The rows of a group lie close to one hidden flat surface of 11 dimensions, which passes through zero. Surfaces can cross.
Known rows, each followed by its group:
[ 12.2  -5.8  56.8  -1.2  19.0 -14.0  19.9   3.9 -11.0  10.1  33.3   9.7
 -10.6 -23.5 -11.6  -2.3  18.2   6.3  -4.0   4.4]	viza
[  2.4 -18.3  30.8  -5.5  -9.1 -10.7  29.8 -25.1 -28.6   4.0  26.0  14.9
 -22.4  -3.8 -12.3   1.0  20.9  30.7 -20.3  -9.9]	mip
[-21.8   7.6  -6.2   8.3  17.1  -6.3  24.2  25.6  23.1   6.2  15.1   2.1
   3.8  45.3 -11.7  24.4 -10.9  -8.7  -2.7  14.9]	Mib
[ 27.9   6.0  -3.6 -30.5  16.7  -4.6   0.9 -45.8  14.2  -1.3   9.7 -20.8
 -35.3  -3.3  -3.8  -1.9 -13.7  -2.5   1.2  31.7]	tifut
[ 22.1  -3.3  19.3 -17.9 -30.8  -2.7  -3.1  -7.6  -8.5  -5.7  -7.2   8.3
  10.5   7.0  -6.7 -21.5   9.6  29.2  -3.0 -27.4]	viza
[  1.1  10.8  32.7  31.2 -12.7 -25.0  40.9  20.8   3.4   1.0  20.4   8.1
  23.1  -2.3 -11.1  15.9  19.9   7.2  -2.7  21.3]	viza
[  6.3 -18.1  30.9 -22.4  20.1   7.3 -25.4   7.1   5.7 -12.0  -6.4 -34.0
 -14.9  -3.8 -44.1 -38.4  -2.3 -10.1  11.6  -8.5]	mip
[-12.4  -2.4  19.5  23.5 -34.6  15.0  -7.2  29.1  26.6  12.2 -51.5  10.4
  15.5  18.5   8.9 -22.5  33.4  -6.4  -2.5  -8.0]	Mib
[ 45.6  19.7  -7.1 -49.7 -16.0 -23.8 -12.1 -20.5  -2.0  15.1  13.5  17.9
   1.2   9.6  20.4   0.4  -5.8   1.2  -1.5 -12.8]	Mib
[-22.9  -5.1 -23.2  13.6  24.4  10.8 -20.3 -19.5  13.7  -0.1  -5.3 -43.6
   9.5  28.6 -41.7  -3.1 -26.5  20.4  16.3   0.4]	Mib
[  7.5  53.4  -1.7 -14.4  14.1 -47.9  37.0   7.3  -0.4 -13.7  22.5 -17.1
  21.0 -22.9   6.6  16.3 -14.6 -19.4  33.4   4.2]	viza
[ -5.9  12.6 -18.9  22.8 -12.2   7.1  -3.9  41.3   7.4  -3.5   4.0  19.6
  40.8  13.0  12.9  15.8 -11.2  -6.5  -3.5   4.2]	tifut
[  0.5  19.1  36.6   9.7 -39.4  20.3   1.4 -23.8 -10.6   4.8  13.1  -0.8
  21.5  13.3  18.2  -7.7 -24.9  21.7 -26.2   7.1]	mip
[ -9.0  -2.7  -2.7 -28.3  44.3   9.4  -8.9  29.3  -5.6  38.7  17.7  23.2
 -18.2  25.5   9.3   5.9  -6.4 -27.4  -8.1 -32.3]	viza
[ 39.2 -11.0   1.8  -2.0 -15.5  -4.6 -17.7   6.4  13.0  24.4 -27.0   9.8
 -12.4   1.1  -0.5 -14.5   8.8   9.7  -1.0 -19.4]	mip
[ 19.8 -17.9  19.0  -3.7   7.9   3.1 -26.5 -11.8  38.4  22.0   3.8   9.4
 -25.8  31.0 -10.4   5.9 -19.4  28.5  -6.8  12.5]	viza
[ -4.4 -27.2 -24.9 -25.3  -2.9 -19.3  -0.9   1.8  16.0  13.3  -8.3  33.1
 -31.8  56.0  -2.6  18.6  11.3  22.8  -5.3 -20.6]	mip
[-60.8  -6.8  11.9  -1.1  19.4  17.6  11.3  17.9   9.4 -27.1 -33.7  20.7
 -30.4 -15.8  29.5  -5.1  29.8  -3.1  20.9 -21.5]	tifut
[ 12.5  44.2  -4.2   3.9 -31.1  10.8  21.0 -25.8   2.1  -3.2 -10.8   5.8
  27.3   2.3  36.2  -7.4 -11.0  18.2  -4.0   4.1]	mip
[ -3.2  12.8  18.9  11.3  -5.9  20.8  15.2  10.9  26.7 -25.9  27.8  21.6
  13.9   6.9  23.5  18.8 -13.2 -15.8 -24.0  70.1]	tifut
[ 19.8  15.6   1.6  -7.1  40.2   6.3   2.5 -22.7  38.0   8.5  -4.2 -12.1
  11.9   5.2 -15.1 -12.2  17.6  19.3  23.4  18.2]	Mib
[ -3.5 -25.0   6.1 -34.6  18.4   9.7  -2.5  -4.9  -1.3 -35.5   2.2  33.3
 -38.3 -16.1   6.4  -3.2   6.5  28.5   4.8 -15.3]	tifut
[  5.7 -11.7  13.6   2.0  38.1  11.3 -13.7  20.5  29.1  24.8 -18.5  10.7
 -29.5  -8.6   7.2  -4.8   5.7 -11.3  11.5  -8.3]	Mib
[-21.7 -19.9  42.9   9.6  -9.4   1.1  18.9   2.9  12.6  19.5  -8.4  41.2
 -31.2   6.5  27.1   5.2  50.0   3.1 -15.7   8.4]	mip
[  9.2  -7.2 -24.4  -7.0 -34.5  13.2 -28.6   6.7  19.4 -18.6 -49.6   9.6
   1.6   9.4  13.2 -16.9  -0.8   8.5   3.6  -8.2]	Mib
[-20.2 -30.8  42.0  12.2  -8.6  -1.4   2.3  16.9 -10.3  23.0  34.8  17.2
  -3.0  52.4 -33.7  11.8   1.5  17.1 -33.4  -7.0]	mip
[ 39.3  -9.2   1.3  -0.5  46.3  -0.8 -51.2   7.1  20.4  41.3   6.9  -5.4
  19.0 -17.3 -13.1  -7.8  10.2  -3.3  15.6   3.0]	Mib
[-27.1  10.3  -6.3  -0.2  -9.6   6.4 -12.2 -21.4 -22.2 -21.9 -22.4 -40.5
 -15.0 -37.6  12.8 -14.6 -17.2 -21.3  15.4  -3.1]	Mib
[ 23.9   1.5 -10.3 -23.2  39.4 -11.3 -14.3  22.0  33.1  26.6  -3.0  15.0
 -20.5  13.9   0.2   5.7  -9.1 -10.1  14.8 -11.8]	tifut
[ 14.3  25.3 -18.5 -27.4 -14.8 -28.8   4.8 -39.0 -15.8 -13.5   4.9 -35.7
  26.9 -11.5 -11.1 -14.9  20.2 -11.0  20.3  11.2]	Mib
[ 36.8 -24.7  10.9   1.6 -40.4 -18.5 -10.0  15.4  35.6 -32.5   0.0  11.7
   9.5  24.7 -29.3   6.3  -0.8  32.8 -10.6  36.6]	viza
[-35.0  -6.4   2.5  18.7  -5.8  24.1  -4.0   5.1  11.2   8.8 -25.4  21.1
  -6.3  13.3  26.6   3.3  11.1  13.2  -4.6 -16.7]	tifut
[ 12.2 -48.6 -11.8  57.5  -2.6  10.0 -38.5  29.8   4.7  29.6  -8.7  -0.7
  10.1 -17.6 -18.5  13.1  17.9 -23.5 -20.6  30.3]	tifut
[ 18.4 -33.3 -36.2 -14.6  20.3 -26.9   5.4  15.1   4.8  -4.5 -16.9   6.7
 -30.0  -8.0 -29.2   1.4  32.9  -4.1  18.9 -13.2]	tifut
[  7.0 -10.6  11.7  -0.7   6.2  33.4 -18.9 -30.2  -5.3   0.1 -45.2  -1.0
 -36.6 -40.1  20.9 -32.6  -2.1  37.6  11.1 -42.9]	Mib
[-39.4  11.8 -20.0   1.3  36.0 -34.1  39.6  -1.9  -6.2  20.7  12.8  -8.0
 -22.7   6.9   0.7  31.2  11.2 -25.2  17.5  -5.7]	mip
[ -9.8   5.8  13.9  10.9 -29.5 -18.4  16.7  -2.7 -12.3  11.0 -11.8 -15.9
  15.8  18.4 -22.6 -11.7  15.5  15.6   5.4 -28.7]	viza
[ 17.5   1.4  33.4  -4.0  11.9  -4.7   5.9 -15.0  15.4  14.4 -17.4 -19.1
 -22.2 -23.2  -2.9 -23.2  30.6 -25.6   8.3  17.4]	tifut
[ -0.2   7.4 -48.7  16.7   6.5   5.6   3.5 -16.5 -20.0 -27.3  12.9  -2.8
  15.6 -49.2  21.4  21.1 -14.5  -4.9   6.6  24.3]	tifut
[ 10.7 -35.7  37.5  14.3  23.9 -23.8 -33.7  17.2  13.1  17.9  18.9 -24.3
 -19.0 -12.6 -45.8   5.4  -6.2  -7.4   5.0  16.7]	viza
[ -6.9  11.3 -36.1 -21.0   7.3   8.6 -12.3 -35.9 -10.8 -29.5  -5.6  -3.4
  -3.0 -28.4  24.4  -1.2  -9.7  10.0  17.0  -1.4]	mip
[-24.3 -13.0   8.4   9.3   6.9  13.2 -16.2  27.6  15.0  11.9 -43.9  -7.3
 -16.6  -3.3   4.5 -19.1  33.2 -43.2   7.6  -8.6]	viza
[-28.6   1.1  15.7  16.9   0.3 -10.4  29.2  14.8 -20.0   2.0  -4.0  -5.7
 -16.5 -18.7   1.9   1.5  20.5 -28.5  -1.8  -7.5]	Mib
[ -4.9   9.3 -40.3   4.3 -14.3 -13.5 -15.5  14.1   2.2 -35.3 -23.5 -25.0
  18.7 -20.9  -1.8   3.7  -7.9 -29.1  21.7  14.0]	viza
[ 50.1 -30.5   7.3  11.1 -40.0 -16.1 -16.1  12.3   3.0   8.7  -3.4  16.4
 -23.7 -13.4   4.9  10.3  -2.7 -11.4 -27.3  27.4]	mip
[ 31.7   2.8  14.4  24.2  29.1   0.7 -12.0 -18.7   0.6  35.5  38.7   8.6
   3.9 -27.9   9.7  24.5 -32.1  30.5  -4.0  10.8]	viza
[-41.4 -14.5  20.2   9.0 -22.2  14.6 -35.4 -15.7 -21.1 -16.4 -21.4 -40.5
  -6.3 -14.2 -11.7 -28.6   7.3 -17.4   3.6  -8.7]	mip
[ 28.0 -13.0   3.9 -23.1  13.5   8.3 -15.1 -16.4  10.4 -37.2  18.3   4.2
 -20.4 -29.2   4.7   0.4 -12.1  -9.0  -5.3  51.4]	tifut

New rows, each followed by its group:
[ 36.1  -2.9 -12.4 -15.8  35.3 -21.5   8.2   4.3  17.1  21.4  26.5   5.4
 -16.0   7.4 -13.2  19.6  -9.8  -8.7   0.1  17.7]	tifut
[-14.3  16.6   0.9 -27.8  -6.3  -7.1 -20.3  31.7   7.2  14.3 -28.9 -13.0
   4.5  26.5   0.9 -22.8   2.9 -34.9  16.5 -38.9]	viza
[  6.3 -32.7  16.5  21.2  27.6  22.7  -8.8  12.1  25.2  -0.5   5.0   9.6
   3.9  11.7 -31.4  -2.0  14.6  29.9  -5.8  15.1]	Mib
[ 33.5  -3.5  -3.2 -21.0 -24.2 -10.4   0.9 -17.9  10.0   0.1 -35.7   1.6
 -26.5   0.3   2.3 -17.4  15.2  10.5   4.8 -16.8]	mip
[ -0.4  21.5   9.6  -9.6 -31.7  -6.6 -11.0   3.7  17.1 -16.1   1.6 -34.0
  20.9  33.5 -14.8  -9.7 -24.6 -27.4  -5.1  34.3]	tifut
[ 14.5  25.6  43.6 -11.6 -11.6  15.0 -14.3  43.6  22.3 -15.9  -6.8  13.3
  33.1 -17.1  21.0 -27.7   4.3 -20.6   6.6   2.0]	tifut
[  8.6  18.1  -8.1  -8.1  17.4 -16.0  44.0 -23.8  32.6  25.7 -12.9   8.8
 -27.9  28.8  14.5   9.3  23.5   0.2   4.6  14.1]	tifut
[ 34.6 -31.3  -8.5 -12.6  -6.0 -19.8 -28.6  -6.6 -34.6  31.4   1.5   4.8
 -11.7  -6.1 -24.2 -12.3   7.2  28.3  -1.3 -54.9]	Mib
[ 26.2  43.1   9.3 -26.4 -22.8   6.2 -36.6  -0.1  21.7 -18.5 -15.1  -2.4
  26.2 -18.3  39.5 -17.2 -29.7  -7.4  17.4   4.0]	viza
[-31.7   9.8 -18.2  13.6   0.6  15.7  18.6   0.0 -12.1  -5.8  -6.9  28.8
  10.3  -0.5  32.1  15.2  -0.7  26.3   0.1 -25.8]	tifut
[ 22.1 -27.4  -9.7 -30.7 -21.7  -8.2 -38.7  -3.4  12.2 -13.0 -24.1 -21.2
 -28.1  22.7 -34.9 -19.2 -17.3   0.5   3.1  -6.6]	mip
[ 16.9 -14.2 -55.0  -0.9 -10.9   0.2 -15.8  41.7  36.5   4.0 -55.9  40.7
   6.1  24.8  11.8   4.4  22.3  16.1  17.3 -32.3]	tifut
[ -0.3 -14.3  -3.7 -11.7   7.9   2.8 -12.7 -18.0   3.7  -8.5   5.9 -18.5
  -2.0  21.0 -33.9  -7.7  -9.5  24.1   6.9   0.1]	Mib
[ 38.4 -28.5 -16.0  -4.8   0.4 -20.7 -37.0  27.3  22.6   7.5 -15.0  -2.9
  24.5   4.3 -37.3 -11.9  48.9 -17.3  10.8  15.1]	Mib
[ 10.0   3.9  20.0   5.8 -17.1  -8.2 -18.1  17.9  21.0  15.6 -29.3 -39.2
  -8.4   5.9  -9.8 -15.6  -8.1 -42.0   5.9   6.5]	mip
[-15.3  14.9  21.3 -12.2   8.9   2.0  10.6 -27.1  12.4  -4.8  41.0 -11.7
 -12.2  38.0  -3.2  19.5 -42.4   7.9 -11.7  34.3]	viza
[ 15.8 -17.1 -31.5 -10.6  25.4   1.6  12.3 -31.8   6.1 -46.7  11.6 -15.9
   3.1 -19.1 -36.5  -4.0  11.1  29.2  13.8  31.8]	Mib
[ -1.7 -17.4  12.0  -6.4  34.1   4.7 -25.4  30.2 -15.8   5.6  24.3  18.9
  -2.6 -25.8  -0.3   8.7 -15.2   2.4   5.2 -26.5]	tifut
[-12.3 -10.2  33.0 -11.1  16.1   0.1  12.0 -24.6 -34.4  -8.5  23.6 -20.8
 -12.9 -22.7 -25.3 -19.3  12.5  12.3   0.5 -10.9]	mip
[ 17.7   0.4 -14.9   4.5 -11.8  12.0  20.9   1.8   1.1  -7.9   0.7  45.4
  28.7  13.0   8.8   3.8  17.5  46.5 -10.3 -13.9]	mip
[ -0.4  -1.2   5.1  -2.1  50.3  20.3  -9.6  21.5   3.2  -2.0  23.8   6.4
  18.1  -8.3 -11.8  -4.3  -7.0   2.1   8.8  -2.9]	mip
[ 31.8   3.2   5.3 -17.0 -34.9   8.6 -15.4  -9.8 -14.6   9.9  25.0  38.2
  14.5  17.3  23.3   9.5 -31.5  36.1 -30.5 -13.7]	Mib
[  7.5 -16.8   7.7  26.8 -17.0 -22.3  36.5   5.4 -20.4  17.1  35.6   2.6
  21.3  33.0 -42.0  15.5  13.4  13.1 -29.0  12.3]	tifut
[  7.3  -5.6  19.3  44.5  -2.4  34.3   4.7  44.1  -0.4  20.9   3.9  57.9
  37.7 -22.4  37.6   4.0  30.5  -3.5 -27.6   4.9]	viza
[ 29.5 -24.5  13.7 -21.3  18.4   5.7 -30.3 -16.9  15.3  27.6  -9.2   2.4
 -38.6   1.8  -7.6 -13.0   4.3  10.9  -0.5 -10.0]	tifut
[ 17.7  -2.7  -6.9  14.0 -51.2  -1.6   3.4 -17.4 -23.4 -11.0 -10.2 -11.1
  31.0   2.6 -14.4 -16.8  13.4  23.4  -9.5 -10.2]	tifut
[ -9.2   3.0 -11.9  14.6  -2.7   4.3 -34.4 -29.4  -6.8  10.7  -1.6 -38.6
   1.4  -8.0  -6.2   5.5 -41.5   6.3   7.1   0.5]	viza
[ 10.7   6.6  -3.4   4.3   5.8 -22.7  26.1  32.7 -18.3  13.5 -10.5  14.2
  20.2 -12.2 -11.9  -9.9  37.4   8.9  14.8 -51.0]	tifut
[  8.1   3.0  20.2  -0.9 -43.6  -2.6 -18.8 -28.4  -3.1  15.1  -8.2  -4.5
 -21.2   7.5  24.2  -2.0 -16.6  -0.2 -18.1   5.3]	mip
[ 12.7  20.5  11.1 -24.2   1.9  -1.5 -22.0  23.7  -3.9   1.7  36.9  10.4
  23.9  13.1   6.8   9.4 -42.4 -11.0  -7.0  -5.0]	viza
[ 14.7  10.3 -18.2 -12.4 -27.7   9.1  -7.6 -43.4   3.0 -34.2 -33.2 -16.7
  -5.3 -25.5  17.1 -21.7  -0.3  18.7  11.8   9.7]	viza
[-21.5  25.8  47.8   5.1  -3.2  33.8  -8.1 -26.6  41.3  25.7 -17.6  -6.9
 -17.0  23.7  32.7 -15.3 -10.1  -3.8  -7.1  19.1]	viza
[ 10.9  -4.3   9.8   3.0 -17.0  -1.7 -15.2  38.4  10.2   3.6 -46.0   6.1
  12.6 -17.4   3.6 -26.5  39.1 -17.1  13.2 -22.2]	viza
[  3.2  -0.7  31.8  20.5  25.2 -11.2  15.3  27.8  -5.1  38.3  37.3   3.6
   6.6  14.2 -23.1  11.5  -9.0  -7.5 -13.7  -3.1]	mip
[ 20.0  15.3  21.2 -26.8 -18.0 -14.9 -20.8 -25.0 -15.8  17.8  -8.8 -16.2
   3.0   4.9  -7.8 -25.8 -13.5  27.1  14.5 -49.2]	viza
[ -6.7 -37.2   5.4  22.3 -14.5  25.3  -6.1   2.1 -21.2  -9.8   9.2  17.4
   1.7  -2.0 -11.9  -1.9  13.1  14.4 -29.0   9.6]	viza
[ 14.6   2.4 -23.5  28.4  -2.8 -16.3  -6.9  11.9  -8.8  49.9 -15.1   3.3
   6.3 -11.4  14.4  15.7   1.5  -5.1   2.5 -30.6]	mip
[ 15.2  -0.9 -17.9 -13.9 -44.7   1.3 -44.4  10.5 -28.2  -3.5  -7.4  13.5
  -1.5 -23.5  40.7   1.7 -34.7 -14.9 -14.4 -19.4]	Mib
[ 22.9  36.8   1.6 -19.4 -26.0  -9.9  13.9 -16.7 -23.4 -20.4  21.3   7.6
  33.4  -6.8  20.3  -3.2 -20.5  26.4   2.8 -12.6]	viza
[ -0.1   2.5  32.2  10.5   5.2  10.0  -8.0 -26.4   2.9  54.7  15.9  -6.7
 -11.6  33.0  -1.8   3.6 -18.5  12.0 -19.8  -2.3]	tifut
[ 34.9 -24.0   1.1  -4.9 -29.1 -22.9   4.8   9.2   0.9 -18.4   0.7  18.7
   8.4  -0.4 -23.4  -3.1  22.5  35.4  -4.1  -4.9]	viza
[ -8.6  -6.6 -43.2  -8.4 -43.2  10.4   8.3 -18.3  -7.5 -56.4 -25.6  14.4
  22.5   1.9   7.6  -3.0  16.2  32.6   1.1   3.8]	mip
[ -7.1  11.9  -4.6 -11.8  -2.5 -34.9   8.6  33.1 -12.7  26.8  23.0   9.8
  -8.2  22.0   8.4  27.8 -10.1 -44.5  -7.1 -11.1]	Mib
[ 29.9   6.8  25.2  24.4 -16.4   4.4   3.7  24.4   4.2  33.0 -24.3  -7.0
  21.4  -3.4 -10.5 -27.2  13.5   1.6  -1.7 -22.4]	mip
[ -3.0 -11.5 -22.8 -24.6  11.7  -3.7  29.1   7.7 -24.9 -19.8  -4.2  15.7
 -16.9 -14.0  -3.5  -9.1  34.3 -15.6   1.5 -21.0]	viza
[ -0.5  -1.7  42.5  -0.8  28.1 -30.9  16.8  12.6  12.0   3.3  28.8 -15.7
 -18.9 -13.2 -23.2   7.8   4.6 -20.9   8.9  26.6]	viza
[ 24.0 -20.9 -30.2 -22.2   6.7   9.5  31.3 -31.6  -3.2 -40.2   4.0  32.0
 -27.4 -17.7  11.9   3.3  17.9  26.2  -8.2  18.6]	viza
[-41.6  -3.8  -4.2  29.2  37.0  -9.2  45.3 -14.1 -12.4  41.2  17.0   9.1
 -23.0   5.0   4.4  33.7  17.3   8.3  -0.3 -14.8]	tifut
